The same things were measured in two ways. Each way mixes the same 13 hidden numbers, adds some noise and spreads widely along 7 directions of its own, which tell nothing about the thing.
In the rows, zero is written as 128.
Some things both ways: the first way, then the second way.
[120 147 201 147 141 183 164 190  78 150  41 162 146 133 130  98 135  52
  74 142  99 140 131 156 109 126 120 150 154 100 174]
[119 130 180 131  83 125  80 157 116 171 127 109 115 125 115 132 124 135
 114 144 156 141 110 113 125 192 102  28]

[149 130 108 123 105 116 127 126 149 138 144  65  98 148 128 131 115 144
 172 153 137 133  98 107 106 113 153 137 117 179 127]
[169 119 187 153 100 157 107 146 148 155 166  97 154 107 121 103 130 110
 109 124  88 119 164 121 140 211 115  88]

[189 157 126 135 144 108  86 126 145 157 167 139 103  93 108 114 109 180
  89 159 114 152 151 168 103 123 126 127 141 187 122]
[110 152 221 101 154 174  41 186 115 157 154 124  87 128 118 126 130  91
 103 166 143 117 135 146  96 203 112  25]

[112 131 109 143  83 124 137 103 131 149 126 105 168 110 104 131 125 103
 137 104 120 125 115 126 160 146 129 129 102 126 122]
[126 141 118 150 185 128 206  66 168 115 168 193 187 148 118  96 132 112
 164 113  66 142 112  76 136 132 170 142]

[135 121 154  95  86 152 150 120  84 123  64 136 158  85  84 116 189 116
  83 114  96 148 128 164 137 150 119 122 147  90 140]
[ 77 145  93  93 157 146 188  74 134 157  49 167 136 135 119 121 141 181
 138  94 140 117 110 116  97  68 129 177]

[102 107 118  82  96  99 128  99 147 128 154  82 137 152 113 149 151 172
 137 111 124 138 106 130 132 129 130 124 102 133 104]
[165 151  79 122 122 100 202 111 170 101  99 129 204 151 203 134 167 117
 157 156  86 127 190 124 128 103 205 185]

[139  98 132 122 105 115 116 102  89 146  90 123 126 107  90 127 174 147
  47 158 104 155 112 194 142 143  83 123 124  67 144]
[123  54 145 138 168  85  81  72 157  88 165 137 159 142 174 102 122 140
  69  74  97 123 108 122 111  50 200 165]

[159 145 141 146 153 148 129 153  79 121  63 174 124 108 136  82  99  75
 128 128 138 126 137 116 112 103  99 143 157 104 164]
[101 123 128 134 180 127  96 102 145 113 195 181 163 152 108 111 136 140
 127 105 118 156  93  94  88 126 105 140]

[111 148 166 173 199 162 118 159 133 154 105 190 104 146 177 117  71 122
 142 142 132 158 132  96  99  96 162 119 189 148 172]
[ 95 175 164  91 132 143  92 176 131 195  55 172 112 157 140 156 158 167
 149 149 174 127 134 136 113 163 115  97]

[121 148 133 108 155 142 120 127 151 153 146 140 143 124 121 113 129 127
 135 118 132 147 146 140 118 138 134 113 153 153 123]
[104 180 180 112 147 180 100 157 137 175 130 141 117 128 121 114 124 131
 102 129 119 101 135 126 120 186  93  80]

[121 157 135 183 146 124 152 163 108 172 107 166 162 111 134 135 102  64
 140 150 124 116 105 102 138 127 139 132  95 136 169]
[ 90  89 100 118 111 102  93 108 144 137  87 160 139 164 124 167 143 151
 138 105 161 165 116 154  65  64 196 173]

[ 81 128 130 103 111 141 126 105 136 147 159  55 164 143 116 113 159 146
 136 102 115 142  98 161 142 146  96 118 122 113 118]
[127  71 135 128 118 135 148  72 142 131 149 133 161 123 151  93 149 169
 105  98  82 117 113 111 111 124 107 102]

[162 106 123 145 129 138 104 123  94 158  46 148 105 107 106 112 157 134
  61 154 119 140 143 177 115 142 116 124 178  99 157]
[101 107 106 174 103  88 166  61 170 110 102 171 122 145 134 124 160 133
 148  77 143 169  68  78 121 109 163 123]

[138 154 149 139 146 172 127 188  96 190  79 155 140 131 138  75  90  81
 118 135 127 166 112 103  88 114 136 126 170 133 180]
[ 89 154 107 123 139 101 107 102 162  89 166 184 142 171 161 116 119 140
 109 124 112 142  81 104  86 124 138  90]

[158 152  67  88 138 132  79 127 104 189 113 163 166  94  79  72 106 117
 115  86 147 121 152 141 125 151  79 115 145 125 129]
[143 139 136 113  79 155  82 140 139 187 117  75 114 115 135 132  99 193
  69 133 142 102 127  86 136 136  76 122]

[112 139 114  51 158 152 105 120 160 110 147 111 175  77 109 140 183 139
 110  97 135 129 149 182 136 150 137 111 147 149 111]
[ 63 130 139 134 184 165 113 108 122 101 176 142 117 123 149  94 121 102
  50 136 126 135  80 141 106 168  55  85]

[151 149 119  65 102 141 115 149 122 134 124 115 158 100 100 118 133 140
 110 116 129 148 125 152  88 134 141 114 139 155 121]
[119 185  57 132 116 152 220  98 137 108 121 131 155 139 154 121 136 119
 133 136 108 157 120 112 115 141 130 118]

[121 103 163 166 109 141 167 143  88 130  59 127  88 162 138 130 123 101
 135 159 108 135  97  94 141  95 137 164 119 104 163]
[146 102 164 116  91  94  68 164 116 146 126  71 123 116 154 134 134 149
  82 153 163 133 137 125 126 152 106  85]

[187 150 151 122 208 153  85 198  89 144  91 187  71 113 163  92 116 177
  71 179 137 156 163 177  60  97 107 129 191 147 144]
[ 48 178 115 128 154 148 109 107  93 151  96 145 115 153 148 122 131 143
 109  71 162 135  89 135  64 107  48 112]

[112 139 118 103 169 139 131 120 161 162 198 116 137 150 152 122 143 158
 159 122 143 137 144 156 139 139 114 114 134 150  85]
[ 84 153  85 114 174 138 123 111 138  90 150 122 127 140 201 108 147 130
  59  75  92 102 156 182  50 106  74 171]

[123 121 165 120 152 148 127 156 113 129  98 162 112 135 119 114 126 128
 112 144 124 152 122 131  99 123 135 126 147 141 153]
[134 112 169 144 159 105 126 104 160 156 145 157 172 143 127 122 136 123
 142 113  86 114 143 100 135 112 186 139]

[156 136 130 105 143 147 113 159 138 133 114 162 118 124 129 105  76 115
 129 122 145 149 131  95  90 100 163 135 148 176 140]
[166  99  81 116  62  93 137 118 136 155  81  65 144 116 138 157 137 158
 134 135 160 148 153 111 112  81 151 185]

[100 124 142 147 171 144 118 111 123 142 106 164 151 119 119 123 142 107
  86 126 124 117 153 187 149 147  99 124 150  96 137]
[114 162 140 124 159 157 135 145 140 189 127 143 111 143 155 141 122 135
 110 131 122 124 132 126 128 178  83 114]

[ 51 122 158 120 152 182 206 129  95 120  82 161 188 141 147 146 147  32
 156  99 124 105 106 114 203 116 132 145 119  52 150]
[148 108 131 129 118 138  94 167 134 112 132  97 124 132 186 135 144 153
  62 166 162 159 125 132 142 181 105 112]

[ 96 136 131  77 143 145  97 134 156 125 136 108 156 132 125 124 125 134
 111  99 137 144 132 153 101 132 126 116 141 143 122]
[121 139 191 123 150 139  96 153 145 157 129 170 151 148 170 120 157 121
 132 140 119 124 139 139 125 190 122  76]

[149 115 124 114 127 131  97 138 120 134  87 128 101 111 107 126 147 148
  92 145 126 146 144 154 105 133 131 130 146 143 137]
[111 123 150 107 137 121 100 124 131 198  61 112 137 122 141 130 120 163
  99  87 145  87 166 153 107 102 105 188]

[110 134 144 181 135 142 146 108 139 134  85  91 153 145 159 140 117 112
 141 114 107  94  89 110 129 116 170 136 157 128 173]
[104 147 104 167 157 156 173 108 141 125 181 152 147 138 130 123 149 100
 126 146  96 161 102 100 138 162 100 118]

[153  92 125  42  83 119 109 141 114  89 104  93 123 112  87 123 156 149
  73 126 140 147 142 165  87 113 129 150 125 148 101]
[165  76 108 152  95  81 116 103 129 133  93  78 161 131 154 139 132 145
 117  72 140 147 164 136 102  78 162 207]

[161  95  94  75  56 127 142 131  85 100  45  90 104 109  63 125 183 144
 168 113 128 100  97  91 113 147 151 135 105 149 138]
[ 81 170 140 118 146 127 114 175 151 136 102 147  88 135 160 140 169 132
  94 158 135 106 153 170 107 198  80 109]

[154 159 117  87 123 154 113 170 124 181 147 165 109 136 114  81  72 149
 170 109 142 180 153  82  91 117 144 120 151 197 109]
[175 152 160 113  83 101 113 153 152 119 137  78 159 112 137 112 141 149
 109 152 107  99 169  82 138 149 153  92]

[110  95 107 141 163 109 117 125 137 135 153 153 110 157 168 153 101 179
 131 133 150 125 110 119 146  99 130 133 103 127 116]
[145  83  98 158  75  55 152 100 123 107  52 116 138 151 183 154 196 142
 181 134 179 184 114 109 127  81 191 136]

Other things, the second way, with their names:
<161>: [142  95 197 140 151 127  70 131 156 136 173 135 164 121 118 101 140 130
 101  89  89 114 148 131 128 139 167 130]
<207>: [151 112 185 144 150 133 114 135 154 113 173 125 202 125 160  85 140 136
  83 154  67  92 179 120 146 196  99 121]
<17>: [147 125  93 150 142  75 140 137 118  74 176 101 133 143 155 128 130 113
 118 185 113 161 136 128 116 161 119 120]
<240>: [176 108 199 148 114 109  78 154 140 116 177  89 171 112 119 113 142  95
 123 173 111 130 158  91 157 164 179  88]
<208>: [159 164 142  94 137 155 142 152 144 192  31 137 155 144 156 140 134 161
 154 157 153 103 197 137 119 168 109 189]
<328>: [112 184 108 141 167 159 174  88 159 146 128 194 131 166 159 118 111 121
 146 124 116 149  80  76 138 139 147 110]
<365>: [124 161  96  93 136 101 150 133 147 111 117 114 125 139 204 121 136 133
 101 173  97  88 169 159  88 148  98 123]
<363>: [ 86 147 141 142 167 128 119  98 149 129 113 205 147 166 142 116 168 137
 160  76 118 136 104 121  93 107 155 133]
<117>: [121 103 141 119 184 100 113 116 171 109 104 192 162 173 172 136 175 121
 153 105 109 123 174 163  72  98 200 197]
<32>: [ 86 116  75  88  98 130 136 102 130 155  38 153 133 155 182 154 162 183
 134 117 177 149 113 158  68  79 115 157]
<185>: [121 144 208  77 196 146  36 151 130 178 165 130 152 134 148 110  90 127
  78 142 125  82 143 114 106 134 100 104]
<27>: [176 120 174 180 109  75  75 171 163  52 163 140 150 161 170 121 157  99
 122 149 123 174 144 121 139 215 198  80]
<367>: [174 198 146  88 113 130  90 196 120 164  99  52 125 113 157 139 116 131
 105 168 138  91 202 130 127 146 127 131]
<339>: [174  64 137 136 134  98  95 138 159  98 156 103 151 141 171 137 162 144
  94 125  88 123 184 150 116 113 189 176]
<173>: [149  76 215 166 117  97  82 139 149 143 126 144 159 136 125 122 171 133
 143 127 125 140 138 102 160 161 185  95]
<270>: [ 74 141  73 100 158  79 103 127 144  95 198 110 115 132 157 139 132 126
  65 178  94 105 125 150  78  96  88 132]
<274>: [ 67 184  62 117 188 129 171 103 128 147 131 150 141 153 141 130 111 168
  93  74  93 113 130 142  81  95  74 190]
<159>: [148 159  99 129 112 140 132 145 140  87 165  99 136 144 135 141 139 128
 109 147 120 154 140  97 102 141 152 114]
<61>: [125 122 113 103 101 119 114 134 133 119 157  75 118  99 132 118 136 156
  73 149 119 119 124 122 117 123 105 105]
<73>: [ 96 153  43  90 148 134 162 108 125 150  87 137 124 147 186 150 155 169
 119  75 153 151 129 163  61  75  86 197]
<19>: [138 119 100 130 163 101 141 100 177  63 162 130 153 138 187 110 170 119
 102 107  74 108 168 138  85  97 155 190]
<133>: [121 184 141  99 114 123 154 134 151 125 106 180 130 148 167 101 146 128
 163 198 136 129 112 109 104 235  73  32]
<371>: [122  83  99 131 119  98 143 102 138  90 149 111 142 130 198 131 174 127
  94 118 139 172 100 120 114 101 139 111]
<120>: [175 122 113 141  95 106 187 110 142 164 115 131 174 134  95 143 158 146
 213 170 143 173 129  43 144 150 135 133]
<239>: [146 137 200 136 140 153 100 143 146 215  71 156 136 145 123 137 145 145
 167 115 141 111 159 101 141 147 148 143]
<62>: [150 165  79  90 134 122 166 141 180  99 176 111 152 127 175 135 151 141
  89 162  85 120 155 105 130 123 158 143]
<167>: [156 107 184 178 154  98  98 109 142 130 157 116 155 128 131  92 119 122
 115  99  69  98 154 115 150 125 167 150]
<307>: [ 58 200  81 126 198 149 180 112  93 180 127 140 151 128 113 124 131 148
 119  75 118 135 113 129 110 101  46 166]
<235>: [105 164 122  85  98 116  85 159 133 120 113 121  90 134 175 136 148 161
  91 143 165 136 102 136  92 147 106  57]

Some of these things the first way, each followed by its name:
[ 99  88 132 182 123  93 141  75 169 137 136  76 111 169 137 136 141 159
 178 117 118 113  78  74 145 133 158 131 120 147 150] -> <270>
[ 93 136 120 123 135 136 122 114 137 144 145 130 140 137 129 149 112 141
 133 119 124 132 130 147 154 126 122 126 114 126 115] -> <371>
[147 130  93 152 122 117 108 150  97 145  99 138  90 125 125 136  92 156
 164 150 137 120 104  88 117 113 139 131 106 160 148] -> <173>
[ 58 123 147 161 135 121 133  75 203 156 200  76 168 158 163 152 125 147
 130 101 114 148 132 141 162 125 163 131 149 153 103] -> <117>
[102 110  95 114  59  92 142 104 137  84 115 102 143 136 111 162 118 118
 188  86 143  96 117  84 145 131 145 141  58 146  97] -> <307>
[136 124 120  81 160 142  83 123 148 118 134 123 122 101 130 115 130 164
 102 115 144 157 160 154 104 108 142 127 185 160 122] -> <208>
[159 103 140 102 154 155 134 180  99  93  99 164 108 113 143 100 105 134
 129 136 156 135 103 106  86  92 155 142 141 156 145] -> <17>
[116 117 148  81 132 130 138 115 136 104 123 135 138 125 108 123 160 107
 120 126 136 147 132 153 117 137 114 115 130 111 119] -> <161>
[126 129 108 170 122 120 123 116 151 185 147 127  91 165 148 128  71 139
 176 149 135 162 105  70 134 108 151 123 124 153 139] -> <235>
[104 120 107 169 104 101 159  92 123 169 127 117 166 152 133 136 132  96
 145 111 123 103 106 123 186 147  92 136  74  77 119] -> <363>
[ 88 118 179 108  99 145 158 126 131 127 107  96 137 158 111 113 130  86
 115 101  98 154 126 107 151 101 138 173 121 124 138] -> <185>
[132  93 145 113 150 124 121 107 114 113  96 142 109 138 117 115 146 138
  90 129 128 127 137 154 127 117 106 140 149 100 136] -> <239>
[123  93 146 108 107 140 144 119 122 140 115  81 122 150 113 108 176 156
 111 128 110 143  98 147 133 139 118 134 128 116 131] -> <365>
[145 140 113 174 132  97  85  71 185 198 176 144 137 137 140 124  81 172
  78 116 118 158 172 164 139 130 127 123 157 146  99] -> <367>
